There are 3 ways to turn a row about zero (a turn may also mirror it). The second row of each pair is the first, turned, with some noise. The first 30 pairs use one turn. New pairs use 3 turns, one after the other, and a turn may come again.
Known pairs, each followed by its turns in order:
  5 -40  15   9   0   8  26  18  22
-17  30 -20  30  11 -16  23 -19   1 : Pazuf

 15   9  59 -16  14   6  32  20  -6
 43  35   9 -15  14 -11  -3 -45   6 : Pel

-47   5  -7  38   0  -1  21   2 -18
  3 -23 -34 -24  20  -6  -9  20  32 : Pel

 -5  19   3 -21   0  -6  11  -4   3
 10  12   8   8  -3 -10   1  11  23 : nizi

-26  23 -29   1 -22  31  -2  -4   2
 40   9  16 -18 -17  -8   7  -1  26 : Pazuf

 -5 -20  -4  40   1 -13  -2  16  -6
-20  17 -22  -6   6  -4 -18 -18  17 : Pazuf

-42   9  19  -1  50  -1   9   7   8
  2 -48 -15  -4  34 -13  25 -20  16 : Pazuf

 59  20  -3  25 -19   2  42  -2  20
-26 -43  28  26   4   5 -17 -26  48 : nizi

-5 -9  2 12 -4 -4 30 -9  1
 -5   8 -19   5 -15  11  15 -17   2 : Pazuf

  0 -18 -19  18  17  -8 -11 -26 -57
-14  13 -15  -4 -39  14 -17  29  44 : Pel

-34 -14 -26  19  -9  51  -1  15 -37
 36 -19   0 -34 -19  17  38 -26 -30 : nizi

 27  19  12   3   6   4   9   3 -47
 -8  25  12 -19 -14  -5 -13 -26  37 : Pel

 14 -18 -15 -43 -10   4  14 -41   1
-11  25   5 -20 -20  36  -4  10 -37 : Pel

 41  -3  16 -38  -6 -20 -13  12  24
 15  17  40  18 -17   4  23 -24 -27 : Pel

10  1 14  9 28 31  2  5  2
-27  -2  -3 -21  -3   3  26  -6  11 : nizi

 -5 -14  11  -2  21 -50 -14 -18  30
 -8 -29  -9  24  14  12 -28 -36 -28 : Pazuf

 -4   8  59   1  59  25 -15  41  -4
-28 -39 -21  -8  52 -52  17  26   3 : Pazuf

-29  -6 -23 -11   5   0   5  -1   9
 26  12 -19   6 -13  12   9   6   1 : nizi

-27 -26  -4   9  57  -8   0  24  35
 45   1  -5  36  23 -25  -4  43  -7 : Pel

 -4   3  -4  16 -11 -14   3  29 -12
-13   7 -10   4  -1   2 -17   8  29 : Pazuf

-35  10   1 -35  -2  26 -39  -9  45
-20   7 -33  29  23  -3  40   2 -51 : Pel

-15   8  22 -13  -8  10 -11 -15  34
 -2   3 -11  29  14 -15  27  26   1 : nizi

 50   1 -44 -18 -46  17  12  21 -23
-54   3  63 -15   7  28 -15 -13   6 : Pel

  1  38 -16  43  14   4   7 -24  14
 -5 -26  -2 -28 -43 -18  -4 -27   7 : Pazuf

-31   6 -55 -15  34 -11  -7  20  43
 15  19 -34  18 -49  46   1  35  15 : nizi

 2  5 -2  2 10 10 -7 -7 19
-11  -4 -10  10  -4   3  12   6   5 : nizi

 -6   4 -15  -8 -20  -9   3 -50   6
 29   1   4  -6 -24  32   0 -18 -26 : Pazuf

-56  -7  59  17 -34  28 -20 -32  -9
 26 -13 -28 -11  56 -49  40   5 -33 : nizi

-10  32 -40  18   4 -16  31 -17   8
-14 -19   3 -43   1 -29  -8  33  -6 : Pel

-48  59  27  -8 -59  -6 -18  53  23
 52 -37  29   1  31  -4  15  82   6 : nizi

New pairs. What belongs after each?
 40   5  11 -36  -7 -49   5 -29   3
-21  33 -12  24 -25  35  -8 -47   8 : nizi Pel Pazuf

 -1 -18 -39   7  -2  14  -1   0 -50
 -3  28  -4 -46 -18 -25   1  24  19 : Pazuf Pel Pel

-14   8   0  59 -54  43  19 -12  -5
 42   0 -28 -39 -20 -50  32 -24  28 : nizi Pazuf nizi

  1   4 -11   0  12   2  30 -19   0
-16   0  -3   1  22 -28  -7   7   3 : Pel Pazuf Pazuf

-18 -10 -16  37 -13 -37   7   6  -6
  5  20  -8 -25  15  27  -7 -10  37 : Pazuf Pel Pazuf

 -1 -16  13  29 -10   0  25 -19  -1
  7   7 -34 -27  -5  12  -2  13  12 : Pel nizi Pazuf

 59 -35 -21 -30  -8   3  34  14   0
-41   2  35  53  19  11  24 -12 -23 : Pazuf nizi Pazuf

  2  15  14  17   2 -12  14  56 -17
 14 -25 -14  11 -44 -15 -10   0 -31 : Pazuf Pazuf Pel

-30  27 -16   0  -4  -3  -5 -24 -26
-10   2 -17   7 -22 -37  14 -13 -18 : Pel Pazuf Pazuf

  6 -50 -59  -4  -1  18 -20  14  16
 21  24 -24  10   0  44 -43  37  21 : Pazuf nizi nizi

52  3  7  7 15 -1 -1  5 10
 -8  13  24  21  -9 -13  29 -23   2 : Pazuf Pel Pazuf

  7 -28  23  -6   8   3  -7  57   9
 22   9  -5   2  18  63 -13 -13  10 : Pel Pazuf Pazuf

  2  41  13   2  -6 -24  35  34  17
-23   9  31 -28 -15  -2   3 -54   4 : Pel Pel Pel

-20  32 -31  -8  23 -27   0   2 -11
 -8 -14  16  10  -1 -54   2  12  -3 : Pel nizi Pazuf

  3  10  15   2  59 -21 -24   8  59
  4  27 -28 -15 -64 -37  25 -17 -16 : Pazuf Pazuf nizi

 -4  -4 -49  -4   3  30  -5   8  -5
 21 -14  24   1   0 -32 -21  30 -10 : Pel Pel Pel

 1 -2 15 21  1 23  6  0  6
-11   0  25 -12 -15   8   3   7  -4 : nizi Pel nizi

 0  1  7 -1 -1  8  6 13  5
 -1   2  -2   5 -11   5 -12   8   5 : Pel Pel Pazuf

 -8  -3  -9  26 -10 -36   2  34  35
-48 -31  27   9   6 -10   8  -3 -18 : Pel Pel nizi

 15 -19  10   7   7  14 -39  -7   1
-29  -3   8  -7 -18   8  26  -3 -23 : Pel Pazuf Pel

-22  10   0 -25  -9 -15  -1  33  17
  9 -24   1  26 -34   6  -3  -1  14 : Pazuf Pel Pel

  0  -1  -2  20  -3   2 -29  22  50
  4 -49   6  29 -16  -2  11 -24   1 : nizi Pazuf Pazuf

 39   0   0   2  -1 -48 -42   6 -11
 -3   6  -7   9 -35 -11  28 -54  24 : nizi Pel Pazuf

 44  -5 -16  -4  16  -3 -17  -6  -4
 -3 -10  20  13 -32  19 -18  10 -18 : Pel Pazuf nizi

  3  21  -2   7 -24  21 -41   0   1
 21 -16 -16 -31  -2   8 -18 -25 -10 : Pazuf Pel Pel

 34  -1 -24   0  12  -6  -3  -4 -10
-36  -5   2   8  26  -1  -1   9   8 : Pel nizi Pazuf

 11  14   8  12   3 -24 -17   8  -4
 -6 -16 -10  -4   5  14   7 -13  24 : nizi Pel nizi

 -5   2   3  13 -20 -28 -59   8  16
 11   7  19  -8  26   8  21  55 -17 : nizi nizi Pazuf

-33  -4   8  10   4  -3   3 -15  -2
 16 -29 -12  10   6 -20  -4  -3  -3 : Pazuf nizi nizi

 53  34  22 -20  59   2  -1  22   3
 15  25  -5  45 -28  62  11   3 -36 : Pel Pel Pazuf

 -2  -5  -7 -16  24  -4  40  -2 -59
-42  25 -42  25   8 -11 -29  -1  -5 : Pel Pazuf Pazuf

